The rows of a group lie close to one hidden flat surface of 9 dimensions, which passes through zero. Surfaces can cross.
In the rows, 128 means zero.
Known rows, each followed by its group:
[105 120 114 129 141  97 148 110  94 115  93 140 128] : nipa
[130 120 171 124 122 120 127 185 133 164 155 126 126] : fub
[141 147 159  91  93 128 156 138 156 169 125 149 140] : nud
[117 104  93 115 106 115 179 173 116 120 115 102 113] : mas
[123 139  95 125 115 140 103 118 147 121 109 153 139] : fub
[ 91 153 125 168 133 111 154  66 123 121  87 161 117] : mas
[109 162 135 147 169 124 186 142 103  94 124 125 132] : mas
[105 109 161 102  75  93  79 116 162 139 105  77 121] : mas
[122 140 113 154 111 159 146  42 131 101 121 115 128] : gino
[149 142 158 132 138 130 158 111  98 108 138 152 139] : gino
[124 112 120  68  91  76 138  98 141 155 104  76 140] : nipa
[166  68 110 129  82 112  54 187 126 101 174 113 147] : nipa
[118 149 145 146 166 130 121  76 119 128 127 141 133] : Sab
[123  65  56 139 101 108 120  65  88 179 128 160 127] : mas
[157  57 103 143 151 146 130 106  62  91 149  74  78] : nud
[165 159 136 132 141 152 133 149 158 112 130 186 104] : merul
[ 85 172 116 129 113 134 109 139 181 140  93 153 146] : nud
[146 140 193  92 107 144 139  70 104 125 142 112 186] : gino
[119  90  70 109 117 180 116 131 128 100  88  68  81] : foga
[165 110  80  92 161 144 124  39 117  73  76  99  70] : fub
[150 102 124 128  92 148  86 176 160 116 131 136  93] : mas
[131 140 106 129 113 180 107 168 170 148 165 110 131] : nipa
[186 124 140 136 187 143 167  90 111  69 160  75  60] : nipa
[152 149 107 126  84 100 174 149 174 115 127 121 119] : Sab
[143 146 139 131  69 189 149  74 169 165 136 176 127] : merul
[177 159 139 138 156 156 123 117 144 116 175 136 129] : nud
[ 98 139 140 151 127 108 126  64 140 137 107 136 116] : nipa
[138 129  84 131 151 147  71 130 175 146 127 132  89] : gino
[136 107 102 145 155 153 112  93  87  90 127 122 115] : Sab
[111 100 232 117 119  78 132 121  45  78  98 129 160] : fub
[100 149 149 121 164 167 106  94 135 154 109 133 114] : nipa
[127  85 200 178 133  99  97 178  63 138 182 189 147] : fub
[140 176 151 128 113 175 107 119 185 139 173  93 156] : foga
[149 145 135 120 112 147 153 161 152 105 148 108 119] : nud
[150  96  82 171 207 162  72  95 112 105 143 131  59] : fub
[124 190 130 175 146 153 175 118 130 127 121 251 138] : mas
[ 77  98 168 117  76 166 114 134  64 146 134 121 209] : Sab
[141 139 111 156 183 149 109  73 121  85 114 156  89] : foga
[139 125 164 116 133 160 125 112 111 134 175  77 148] : foga
[119  98  93 137 103 121  87 137 148 120 101 134 106] : nud
[131 127 174 163 107 156  89 134 153 130 186  97 133] : foga
[102 129 135 151 146 182 140  75  85 111  89 172 124] : mas
[141 145 125  95 141 158  94 150 134  99 124 118 162] : merul
[ 95 139 181 189 123  98 125 155 121  77 131 129 113] : foga
[128 151 106 116 131 153 197  68 140 107 111  74 101] : merul
[ 88 142 138 145  97 174 148  87 142 114  84 129 105] : gino
[166 123 129 112 131  99  61 129 159 117 128 137 109] : merul
[120 131 153 141 119 150 106 108 140 146 141 132 125] : nipa
[132 135 150 143 164 163 119 126 112 129 141 163 126] : fub
[149 219 168 112 178 157 154 193 162  55 128 143 159] : nud
[109 110 146  92 109 131  98 134 143 157 103  94 122] : gino
[147 111 206  81 124 135 147 112 107 128 110 103 112] : foga
[109 124 125 119 126 141 154 178 119 141 123  89 128] : fub
[156 112 149 134 153 116 131  98 124 138 142 133  80] : Sab
[133 136 130 131 132 131 123 115 130 124 125 136 130] : fub
[134 137 144 116 163 133 131  91 111 147 144 115 144] : merul
[116 135  76 155 107 158  86 114 173 155 114 175 118] : gino
[167 153 152 133 168 195 128 123 134 100 139 162 102] : foga
[130  81 129 145  90 131  92 125  96 113 143 146 152] : fub
[130  89  63 167 141 118  60 133 148 148 160 121  90] : Sab
[145 120 138 142 108 167 185 151  83 128 131 224 150] : Sab
[148 114 152 147 142 144 125 108 101 102 146 136 108] : nipa
[143 156 132 156 139  98 134 114 171 153 154 160 106] : merul
[193 157 173  87 145  96 161 128 166 188 169 156 121] : foga
[175  98 198 158 160  89 112 149 114  95 159 155  79] : mas
[137 137 158 111 150 108 150 131 128 130 121 140 119] : fub
[118 168 107 105 204 166 106 144 138  91  85 130 115] : Sab
[134 146 126 147 132  99 172 135 152  97 113 111  76] : mas
[121 118  93 117 111  60  96 126 162 159 147  73 140] : gino
[129 119 135 117 110 142 151 143 119 129 128 130 126] : nud
[143 139 104 181  91 139 172 113 125 128 152 208 136] : nipa
[125 119 155 122  52 181  76 151 187 122 111 123 103] : foga
[111 117 138 128 156 138 129 104  98 120 115 102 116] : Sab
[128 151 177 113 146  98 128 131 124 125 117 146 150] : nud
[110 130 149 131  87  83 132 201 121 143 133 185 187] : Sab
[ 83 119 122 154  99 117  45 124 139 126 108 144 154] : mas
[143 128  85 149 120 127 147 117 139 118 134 140 106] : Sab
[122  97 162 118 154  78 166 162  73  98 101 109  97] : merul
[136 182  77 162 242 105  98 144 154  76 114 177 107] : nipa
[140 119  98 171 160 126 137 158 124 131 158 151  93] : gino
[137  85 179 113 113 108 148 145  98 104 107 114  77] : merul
[ 80 153 102 164 115  71 145 180 171 140 129  83 122] : merul
[131 122 134 149 115 117 113 111 160 110 141  92 103] : nud
[107 147  82 124 162 112 138  88  98 146 144  99 199] : foga
[101  65  81 166 106 100 138 160  65 103 127 115 134] : nud
[134 130 157 160 146 132 174 124 108 138 131 184  86] : gino
[115 126  80 135 149  96 161 146 101 101 106 136 134] : merul
[ 99 126 123 123 113 145 136 140 125 116  91 124 130] : gino

New rows, each followed by its group:
[129 105 162 169 129 187 112 181 114 146 156 187  97] : merul
[123 137 121 121 142 136 124 145 122 124 138 102 150] : mas
[135 139 123 126 170  98 124 127 115 130 134 152 143] : merul
[119 141 123 149 104 113 148  84 148 157 139 117 129] : Sab
[138 122  81 138 139 157  69 120 178 160 124 155  80] : gino
[148 118 136 160 133 167  96 108 170 145 167 126  72] : merul
[ 99 133 140 155 175 169 107  83 104 127 123 146 126] : nud
[138 151 108 150 121 109 165 159 155 106 159 106 118] : nipa
[129  91 161 120 144 128 133 147  95 148 139 105 101] : gino
[141 118 100 173 136 105 126 157 151 122 164 103  90] : foga
[134 162 149  91 118 131 159 106 131 126 112 149 173] : merul
[103 140  87 103 144 102 107 108 138 175  91 156 146] : nud
[ 66 155 128 112 101 196 160 167 154 139  78 117 132] : nud
[117 102  95 158 101  84  67 180 180 153 163  82 113] : fub
[104 155 126 122 129 164 130 112 155 148 115 120 120] : nud
[143 122 105 164  94 229 154 120 150 121 132 167  72] : merul
[161 102 171  78 148 130 140  78  52  99 134 117 165] : gino
[161  84  71 114 150  78  81  50 138 134 157  44 103] : gino
[152 119 195 109 113 216 190  92  92 155 151 144 115] : nipa
[154 132  84 157 144 110 143 146 146 126 160 153 102] : mas
[120 132 122 149 137 102 177 106 107 133 148 102 125] : fub
[175 100  91 140  66 119 152 142 175 147 125 185  57] : mas
[151 136 175 118 159  62  94 153 161 148 139 143 111] : Sab
[ 84 149 111 150 144 106 118 157 139 156 155  89 162] : merul
[140  98 134  64 115 159  93 152 103 171 116 143 163] : nipa
[153 133 103 125 132 211 169 131 115  80 105 144 101] : merul
[120 136 151 141 178 144 183 177  50  68 138 128 162] : nud
[158  95 113 124 105 171  83 100 114  97 160 103 152] : Sab
[102 145 183 146 115 142 136 123 130 138 130 141 126] : nipa
[107 141 106 167 143 122 130 170 138 134 142 139 128] : merul
[130 108 101 138 134 155 125  97  99 167 151 154 135] : nud
[ 82 147 125 135 156 135 219 159 116 153 137  50 116] : fub
[144 100 124 163 183 153  92 145 125 118 159 114  53] : merul
[169 150 133 152 134 152 146 129 134 116 164 195 132] : nipa
[117 102 141 138 152 133 202 140  70 132 104 165  85] : Sab
[ 78  96 114 152 103  75  63 212 159 226 147 155 138] : Sab
[120 133 133 166 201  83  93 128 113 185 191 147 140] : merul
[167 185 162 156 144  86 157 151 175 142 200 147 152] : gino
[166 112 107 113 181 136 145 182  91  75 130 125 112] : nipa
[159 120 117 147  91 156 166 112 143 123 174  93 103] : nipa
[109 143 169 128 120 138 141 119 105 122 131 137 161] : fub
[108 141 124 200  33 203 123 117 203 163 186 103 104] : nud
[142 130 152  79 102 144 186 127  92  83  77 153 150] : merul
[190 117 133 101 138 136 142  99 134 132 169  92 102] : nud
[181 170 202 135 148  64 165 102 179 130 155 130  71] : mas
[156 124 118 127 126  91 107 160 129  79 136 136 147] : Sab
[171 112 146  88  54  39 158 210 161 183 140 177 148] : fub
[128 153 139  93 128 174 104 134 146 103  98 121 140] : gino
[123 122 112 139 136  93 137  99 132 145 115 140  98] : gino
[101 179 109 161 169 118 102 122 140 130 131 175 172] : nud
[121 110 104 120  97 132 130 121 141 162 127 114 123] : nud
[173  81 113 123 115 116 149 135  95 133 137 162 112] : fub
[119 118 117 124 126 118 144 130 103  99 124  94 144] : gino
[153 113 149 105 174  49 127  92 104 106 135  80 115] : nud
[132 140 113 130 156 167  54  91 164 103 110 122 104] : fub
[184  80  74 135 127 115 169  95  97 131 157 141  90] : fub
[177 130 122 103 152 161 147 159 126 143 171 122 132] : mas
[ 88 113  37 215 113 166 189 176 126 120 126 161  79] : merul
[136 114  58  90  89 123 158  59 117  94  77 115 141] : merul
[147  94 101 126  84 134 123 144 167  95 126  45  72] : nud
[215  90 109 137  64  92  97 100 137  71 194  94 138] : Sab
[117  96 150 172  88 157 132 170 100  92 141 142 119] : nud
[117  99 135 117 152 119 121 132  74 124 124 118 146] : merul
[134 132 120 139  90 131 116  90 157 148 154 111 148] : Sab
[144 148 185  97 161 153 150 128 145 156 144  72  91] : fub
[135 105  74 133 149 138 188 158 105 143 133 116  90] : fub
[120 133 148 126 135 117 129  69 129 130 129  74 120] : Sab
[115  91 145 147 119 111  91 158 108 135 136 118 119] : merul
[ 65 148 147 114 173 147 108 102  89 150  65 188 154] : nud
[125 135 133 120 139 169  87 142 160 148 150  94 122] : nipa
[143 187 129 101 185 160 154 135 149 107 127 110 137] : nud
[154 140 148  67 155  83 122 129 125 109 102 112 141] : gino
[110 108 113  88  70 161  96 109 134 151  79 146 144] : foga
[140 173 124 164 107 170 205 102 154 152 150 183 124] : nipa
[127 140 104 125  82 160 123 194 160 176 193 105 185] : foga
[131 160 127 117 154 150 121 158 133 119 153 109 161] : mas
[194 117 147  99  81 151 126 130 166 159 155 178 113] : nud
[145 145 121 110 157 136 140 107 125 142 146 121 145] : foga
[145 183 134 107 115  80 133  74 162 109 119 118 169] : gino
[133 161 123  77 120  77 150 101 152 182 126 111 170] : foga
[156 123 138 136  99  93  91 107 174 186 163 139 122] : foga
[130 112 152 152 135 137 137 128 117  93 150  70  91] : nipa
[ 91 100 119  99 102  92 130  86 128 145  55 108 103] : gino
[145 130  85 130 172 107 136 127 126 120 108 146  79] : fub
[ 78 143  97 179  96  82 176  81 154 100 114  31  99] : gino
[120 140 158 132 148 168 116 166 146 162 161 119 117] : fub
[132 167 149 152 117 126 202 159 151 140 123 207 115] : merul
[170 120 136  98 160 109 104 157 121 143 149 142 137] : gino
[ 68 147 110 170 135 190 165 119 120 145 110 130 114] : nipa
[100 108 175 114 101 149 115 106  84 127 102 141 162] : foga
[164 113 133 133 152 107 106 138 139 175 173 161 119] : gino
[106 114 137 164 103 148  90 137 129 109 131 130 124] : foga
[134 137 127 137 119 103 117 153 150 174 133 195 142] : gino
[103 129  90 206 132 123 168 138 108  84 133 146 112] : nipa
[138  63  91 135  51 147 140  76  97 152 138 116 125] : nipa
[141 142 105 111 140  97 136 138 146 125 130 117 139] : nud
[162 106 135 145 156 104 145  99 100 148 162 154 101] : gino
[159 101 121 113 129 117 213 117  57  91 118 150 119] : nipa
[117 112 195 107 129 103 102 113 109 115  85 143 112] : nud
[181 129 103 118 110 172 190  77 130 148 154 144 109] : nipa
[113 142 108 132 144 120 154 113 140  94  85 122  92] : gino
[159 123 121 121 135 143  89 105 131  92 145 111 142] : Sab
[114 113 124 158 157  34  56 150 145  53 132  39 101] : nipa
[131 208 109 138 107 128 135 100 178  94 117 176 188] : gino
[106 141  99 128 138 133 148 105 125 108 100 105 131] : fub
[148 143 132 120 152  94  97 137 164 131 134 135 110] : Sab
[158  81 109 119 108 178 213 117  51 113 137 143 119] : nipa
[135 115 144 143 144 136 148 108 116  94 109 122  77] : mas
[ 72 219  45 184 171 115 158 130 164 133 172  67 189] : nud
[133 131 183 101 114 158 161  93  69  98 112 150 175] : gino
[107 153 107 177 100 192 139  47 160 101 125 120 109] : gino
[116 147  99 124 146 143 138  75 111 154 133 139 151] : mas
[139 139 144 139 115 107 121 168 143 114 149 141 139] : nipa
[140 116 139 118 144 126 109 141 149 151 147  96 101] : gino
